The same things were measured in two ways. Each way mixes the same 10 hidden numbers, adds some noise and spreads widely along 5 directions of its own, which tell nothing about the thing.
Some things both ways: the first way, then the second way.
[ -8  -2 -19 -11   0   9   8  -3   1   3  10   1  -1  -7  12   2  -6]
[ 12  11   7  -3   8   0   0  13  -5  -3   1  18  -7 -23 -10  -4]

[  4  -6 -15 -15  -4   9  23  -4  14   0  36   1  -4  -3   4   4   3]
[-35   5  17 -24  24 -17  -9 -10 -12 -12   3   6 -15  -4  -6  18]

[ -2  -7  -1  13  15  -3  -4  -1  -7  -9  -3   7  -2   1  12 -10  -4]
[-15  16   5   6  -1   5  -9   1 -10  -1   9 -13  -5   8  -6   4]

[  3   4 -33 -10 -18  23 -10  -8 -11  -9  -5  -4   2   4  21  -6  -8]
[  8  -5   6 -16  -3   4   5   9  14  -2 -11  17   7  12 -18 -21]

[ -4  -5   4 -19 -20   1  17   1  14   6   5   6  14  -4 -15   0   9]
[-22 -22  13 -14  18   3  -1  -7   4 -15  -6  12  -2   9  -8  -5]

[  3   1 -21   4   3  -2 -13  -8   0 -12  -8  -2   4   7  10   5  11]
[ -9   5   3  25   5   1  -2  17 -10   8  -9 -10  10   5 -11   0]

[ -1  -5   6  10   7  -9   0   5   2 -10 -12   1  -3   7   4  -6  -8]
[ -8  -4  17  -2  10   2 -11  -3   2 -10  15   0  -6   1  -2   0]

[ -7  -6   5 -11   5 -10 -11  -2 -15  -2   6   6  -5  -7  -3  16  -8]
[-10  10  12 -17   2   4   7  -2  -2 -11  -1   4  -5  15  -8  -2]

[ -2   6 -22 -10 -42  10  -6  11   9  -8   0  -4  19 -19   3 -13   0]
[  6  -8  26 -15   8   1  -4 -13  13 -15   2  19   0  -9  -7 -24]

[ 3 -7 -9 -9  2 11 14  3  2  6 11 -4 -2 15 -5 -8  8]
[ 17  -6  -7   1  17  -7  -9  16 -12  21 -14  11  -7 -21  -5  -9]

[-15  -2  -8  11 -21 -11 -13  23  -4 -11  -7   2  -1 -12  18   1   3]
[-24  -1   7  -1   0 -18 -11  -5   9 -15   0 -13 -11 -10  -4   7]

[  5 -15  10 -11   3   5  29 -10   6  11  22   9   0  -3  -4   9  -2]
[ -3   9   1  -8  17  -3  -1  10  -7 -11  -1  16 -17  -8  -8  10]

[ 13 -13  -2  18 -23  11   6   2  -4   1   6  -2   1  -5  12  -1  15]
[  4   6  12   6   9 -21  -5  -4 -11 -15   1   0 -19 -12   0   4]

[  5  12 -14   1  -1   2 -17  -6  -5 -14  -4  -3  11   4  11   9  -7]
[ 5 -2 18 -2 12 14 11 -6 -8  6 -1 17 13 -5 -3 -7]

[-16  -7   4   1 -16 -12  -6  13  -6   0 -10   5  -3  -9   1   4   4]
[-14 -12   6  -3   6 -15 -12  -5  11 -20   2  -6 -17  -2  -2   0]

[  1  -5   4   0  14 -13  -4   1   1  -4  -1  -1   6   3  -6   8   3]
[  3   5   3  -3  10   9   8  19  -2  -2 -10  15   0  14 -14  -5]

[ -1   3 -11  -3  -4   1  -4  -6   6   3   4  -3   8 -13   1   6   6]
[-16  18   2   2   2 -20  -7  11   0 -29   5  -4 -15  21 -12  15]

[  2  -3  -2   0 -17   7  11   2  -4   5  11  -5  -1   1   3   2  -7]
[ 19   7  -4  10   8  -7   4   7 -17  15   0   5  -9 -36   2   1]

[ 3 -5 -1  7  0  1 -3 13 -2 -6 -5  0  3 14  3 -2 10]
[-10  -9  25 -17   5   0   3 -14  -8   1  -4   2   5   6  -2  -8]

[  2   4   6  -6 -14  -8   9   3  10   5  -1  -3  13   1 -15  16  -5]
[-1  5 11 10 -2 -3  7  7 -7 -7 -1  0  0 -1 -8  2]

[ 12   4  -2 -11  -7   4   1 -10  10   1   5  -8   8  -7 -10   8  -1]
[ 29  10  27   4  12  20  13   2 -13   7  -2  22  13 -18   0 -15]

[  3  -2  -5   8   1   0  11   5  13   1  -6 -14   1  15  -1  -5   0]
[ 45  15  43  26   2   3   3   3 -14   9  18   4  12 -44   5 -24]

[  2   8   4 -15  -8  -6 -10   2   4   6   0  -8   7  -5 -18  25  11]
[ 16  -2  -1  -1  23 -20  -4   4   1  -8  -8  19  -5 -18  10   5]

[  0   4  -6   2   6   9   4 -12  -8   1  14  -6 -12   3  10  -9 -15]
[ 11   4  13  -3  11  13  12   1 -17  16   4  12  -6  -9  -4   0]

[  0 -10   7   3  12 -13   6  14  15   0  -8  -6   0   3 -19 -18   6]
[ 13  16  -3  13  -6   5 -14  34   1  11 -10 -10  -1  11 -17 -13]

[-11  -7  -7  16  13 -15  -4  18  10  -5   3  -4  -9 -10  13  -7  18]
[  4  22  24   4   1 -12 -17   8   6 -16  -1  -5 -13 -10  -7   0]

Other things, the second way, with their names:
Q48: [  6   0  13  14  -4  28  -3   4  -5  18 -10  -3  -5  -8 -13  -3]
Q88: [ 11   0  33   9   9  17 -16  -6  -4  -8   8   6   1 -25  -1 -15]
Q984: [ -2   1   0   4  10  -2   7  -4 -15  10 -14   2 -12   3  -2  13]
Q749: [-20  11   5  -9   2   1   7   2 -22  10   5 -14   2  11   2   9]
Q50: [ -8  16  31   2  -9  13   6 -16 -12 -15  -1  -4 -17  19 -15   3]
Q636: [-3  9  5 -4 -7  6  0  2 -8  8  8 -9  4  0  2  4]
Q925: [ 14  25  15  22 -16   7   8   5  -9   9   3 -20  18 -16   9  -3]
Q585: [ 28  14   4   3  -4  11 -10  15  -2   2 -17   3   7  10  -2 -12]
Q574: [  9  16  11   9   3  10 -11   9   1 -11   2   2 -14  -2 -10  -4]
Q611: [ -1  -1  12 -24  13 -10 -17   5  17 -33   4  18 -22   9 -10  -5]
Q581: [ 14   6  -7 -16   0 -11  -7  23  14  -3  -9  10 -12  20 -19 -18]
Q298: [-10   1  27  -3  -1  -9  -4  -9  -3  -2   0  -7  -7 -13 -10  -8]
Q894: [ -5  -9   8  -2  12   7  -2   8  -6   0  -3  11  -7   5 -12   3]
Q628: [  6  10   4   2  -1 -16  11  19  -1  12  -5  -5  -3 -13  -6  -3]
Q632: [  1  -1   3  -9  -7 -10 -18   3   8  -3  -3  -7  -4   8  -8 -10]
Q427: [  1 -14   7  -7   4  23  -3  -9   1  -3  -6   8  -6   5  -1  -3]
Q55: [  6   3  -5  -4   0 -20 -15  -3  12  -2   0  -6 -11   2  -3 -18]
Q175: [  3   8  32  -4   5   8   5 -20 -10 -15  16  10  -5  -8   1   0]
Q192: [ 36  18  23  -3  -6  10  -2 -11   3 -14  -4  19  -1  -5  -2 -16]
Q718: [ -6  10  11  -2 -12 -10  -8 -18  -3 -16  11 -15 -21   0   2   6]
Q909: [  5   9  11  -4   5  -1 -11   6   2  -2   2  -3  -3  11  -4  -7]
Q301: [  5  34  27  12  -4 -13   2  -7 -13 -21  13  -6  10 -11   8   9]
Q478: [ -3   6  -4  -6   5  -7  -6  22   4   4  -2  -1 -10   8 -11   1]
Q928: [  5  -2   2  -7  -2 -16  -5   2   2   4 -13   1 -19  13 -20 -18]
Q343: [ -8  19  10   5 -15  33  16   8 -14  18 -12 -11   8  16 -13   2]
Q441: [ 22   7  21   2  -4   4 -21   3   7   1   2   1   2 -10  -4 -11]
Q778: [ -9   8   3   1   3   4   2  22 -10  -8  14  -3  -3  20 -10   9]
Q649: [ -4   8  22   0 -10   8  -1  -4  -3   2   7 -10  12  -2  -5 -11]
Q16: [ -7   9   0   1   6 -11   3   6  -8  -8  33  -8 -10  15  -4  -5]
Q890: [-11   9  14   6  -1  -8  -1   6   6 -15   2  -5   0   4  -7   6]
Q945: [ -7   4   6  -3  11   5  -1   0   2 -18  11   8 -16  16  -9  -3]
Q891: [  1  -2  -4   7  18   3  -3  13  -6  -1 -16  14 -24 -16  -7  21]
Q612: [-13   6   3 -10  -2   0 -13  -1  -5  -5   1  -6  -5  -4  -4   4]
Q514: [-13   4  -1  -2  12  -5  -5  -4  -9  -4  12  -1 -12  -5   0   5]
Q282: [ 5  5 14  8 11  1 -5  0  0 -5  0  2  1 -8  4 -1]
Q45: [  0   6  15  -8   0  -7 -14   0   4 -13   2  -4  -4   1  -2  -5]
Q281: [ -8 -15  -4   3  19 -11  -4   9 -12   6  -5  -3   1  -4  11  17]
Q103: [-16   4  -1 -15  12 -13  -9   7   4 -26  13   7 -27  16 -13   8]
Q981: [ -8   6  -6   7   6   7 -13  16 -10  13 -10 -16  -1  16   2  16]
Q307: [ -2   0  11   5   0   6  -3 -10  -1   1   6  -6  -6  -3  -1  -4]
Q602: [-20  -2   6 -12   7   5   4  10 -11   8  -5   3  -6   3 -20  -1]
Q536: [  1  14  16  -1  20  -3  -1  11  -6 -13   4  16   0 -14  -4   0]
Q372: [ -4   1   6  -5  14   0   0  -2  -3  -5  -3  13  -9  12 -11   0]
Q987: [ 13   2  -3 -20   5  -7   3  19  16  -8 -18  24  -9  18 -19 -17]
Q583: [  9 -10  -8  15   3   2   7  -9 -16  26 -13  -5 -14  -3   2   9]
Q155: [ 11  29  36  -1 -10   2   3  -7 -14 -10   9  -3   6  -3   0  -2]
Q580: [-16   6  -8  28   6  -3 -28   7 -13   9  -3 -22  -4 -19   3  22]
Q797: [  1   3  10  -6   5  -6 -19   0   7  -2 -11   0   1  -9   2   1]
Q663: [-12 -11   4 -20  21  -7 -10  -6   9 -17   5  13  -4  17  -1  -8]
Q777: [14  9 26 10 -8 17 10 -4 -9  2 13  0  3 -2 -6 -8]
Q116: [-12   8 -23   9  -3 -12  -2  33   0  13 -31 -11   0  -2 -10  18]
Q878: [ 10  10  11  -9   8   5  14  17   7  -7  -7  21  -2   9 -13  -4]
Q720: [  9  19   6   3 -10   0   1  11  -9  14 -11 -10   4   4  -6  -3]
Q992: [ 11 -11   9 -16  27  -5 -15  11  10 -16   4  32 -11  11 -16 -19]
Q47: [-13  -6  -1 -19  12  17  -3   1  -6  -3   2  10  -2  15  -6  -5]
Q522: [  8  -5   0   0   3   9   4   0   3   6  -9  10   4  14  -8 -10]
Q902: [ 6 -1  2 -2  4 -2 -7  8  3  0 -3  2 14  1  5  0]
Q620: [  2  13   4   8  -3  12  -5   9 -19  17  12 -17  -3  -5  -2  -4]
Q563: [  2   3  11   4  -7  -5  -4  -2   5  -9   4  -7   1  -1  -4 -11]
Q977: [ -7   3  11  -3  12  18  -3  -8 -24  12  13  -1  -6 -12   4   6]
Q280: [  5  -8  26  -8   5  -2  16  -6  -5  12 -18   6   9  -3  -4 -14]
Q627: [  6  18   6  -4 -11   3  -2   1 -12   5   0 -15 -21  26  -7  -5]
Q944: [-12 -33   7 -12  21   0   0  -8  -2  11 -16  10 -18 -15  -2   8]
Q64: [ -5   7   7 -16  10 -24  -8   6   7 -22   8  10 -14   1 -14 -16]
Q582: [  8  14  12  -9  -5 -12  -5   9   5 -17   3  -2 -10  19 -10 -14]
Q54: [  5   6  32  10   2   0   4   2   8 -19   9   3   3 -11  -4  -6]
Q461: [  5 -11   8  14  13 -10  -1   8 -11  12   4  -4  -8 -14  -1  -3]
Q828: [ 16  26  12  -6 -16   3  -8   9  11  -9  -7  -3   0   2  -3  -3]
Q838: [  2  -5  14  -6  19  -8  10  -1 -10 -14  14  25  -5 -19  -7  -4]
Q960: [21  6  3  8 15 13 16  7 -9 10 -3 22 -5  2 -7 -7]
Q519: [  5  18   7  21  -7  13  16  18  -5  22 -23  -2  12 -11 -14   1]
Q376: [ -7 -18  -2  -5  30 -34  -4   4   8 -16   2  11 -16  -3   1  -1]

Some of these things the first way, each followed by its name:
[ 13 -15  23   0  -3  11  16 -14 -17   4 -11  21 -10   6   1  10 -22]  Q427
[ -5  -4   0   0   5 -15  -7  10  -1  -8   0  -9 -12   3  -2  -1  -8]  Q478
[ 13   1   2 -10  -9   2   7 -13  10   4   7   0   9  -6  -6  28   0]  Q301
[ -7   5 -16   3   1   4 -10  13   6  -4  -6  -4  -6  -5   9  -8  14]  Q797
[  6   1  -4   2   3  18  -2  -7 -13   8  -5  11   8  -6   9   2   0]  Q192
[-13   5  -4 -18   4 -11 -25   0  -9  -5  -9   3   9  -4 -11   7   7]  Q663
[  5  -8  -7  -5  -7   9   7   0   0   0   6  -8  -3   6  -4 -17   0]  Q581
[ 13   3  -4   8   0   1  -7  -5  -6 -10   4   2  11   2   4   5  -7]  Q372
[  4  -8   3   2  10  -2  -9  -3  -9  -8  -7   0 -12   4   2   1  -3]  Q909
[  4   5   1  10 -19  -9   2   8  17  -8  -3  -9   8  -6   1   0   2]  Q890
[ 16 -18  11 -15  -9  10   5 -11 -10  -6  -7  18   3  -3  -3   5 -18]  Q47
[ -2   5 -15   2   5   6  -3  -1   2  -2  -4  -2   0   1   8  -6  -3]  Q894
[ -1   2  -3   2 -20  12   6 -11  -6   1   9  -2  -6  -8   7 -18 -11]  Q307
[  0   6 -11  -9   5   7 -19  -4  -3  -4 -25  -7  -9   8   5   9   1]  Q902
[-13  -7  -8 -16   5   8   3   0  -9   6  -1   9 -10  -5   6  -1  -4]  Q612
[ 12 -16  -4 -11   0   8  22 -14  15   0  17   2   0  -1   4   8   8]  Q536
[ 10  -5   6   8   0   5   1   1   4   0 -16 -12 -12  15   3   1  16]  Q281
[  2   8   7   2  -5   6  21 -10   9   9   5  -7   5   6  -8 -12 -16]  Q777
[-11   0 -22 -14 -22   4   3   5  -5  -3  17  -1  -6  -6   7   6  -8]  Q298
[ 10   8  13  34  -2   7  -1  -3 -22   3   5  -5  -6  16  10 -13  -7]  Q583
[-15   2   6   7  10 -26 -18  38  -3  -9 -26   3  11   6 -12  -4   2]  Q632
[ -5  -2   6  -2  -8  -7  -2  10   4  -1  -3  -9  -2 -11 -12 -24 -12]  Q620
[  8   3  -6   4  -5  -1  -2  -5   7  -9   9 -10   1  -4   8   4  -3]  Q878
[  8   6  -4  18 -18   5   1   1   1   2  14   0  12 -25   4 -13  -2]  Q50
[ 18 -13  15  -5   7   7   5  -2   3   9 -14   2   0   3 -17   4  10]  Q585
[-12   3 -18   0  -3  -3 -19   4  -8  -6  -1  -2   0 -18  12  -6  -4]  Q103
[ -1  -5  21  -6  32 -21 -13  -4  -8  -1 -11   0 -20   8 -18  19  -7]  Q981
[-10  -2   5 -13   5 -10  -5 -14 -15   1  -1  -3   0   8 -11   0 -20]  Q16
[  8 -14   1   6 -10  -5  -2  13   6 -13 -22  11   7 -12   7   3  -7]  Q88
[ -9  -6  17   0  16 -23  12   6  -4   5   1  -4  -8  27 -19  11  -6]  Q461
[ 14  -1 -13  19  -1  16   5   7   7 -12 -18  -4  -7   8  21 -21  -6]  Q441
[-3 -9 -1 -3 -1  1  0  1 -3  5  0 -6 -4  0 -6 -6  6]  Q582
[ -7  -1   0   0  15  -4 -12   2 -12  -3  -2   4  -8  -7   5  -7 -10]  Q977
[  7  -3   2  21  -7  -2   0   6   2  -5   4  -1  -7 -17  15   4  -2]  Q891
[ 2 -4 -8 -4 -3  3 -2  1 -5 -1  7 -3  2  5  2  2  3]  Q987
[-10  -7  -7 -13   7  -2  16   3   0   2  17   4  -3   7  -1   0  -8]  Q602
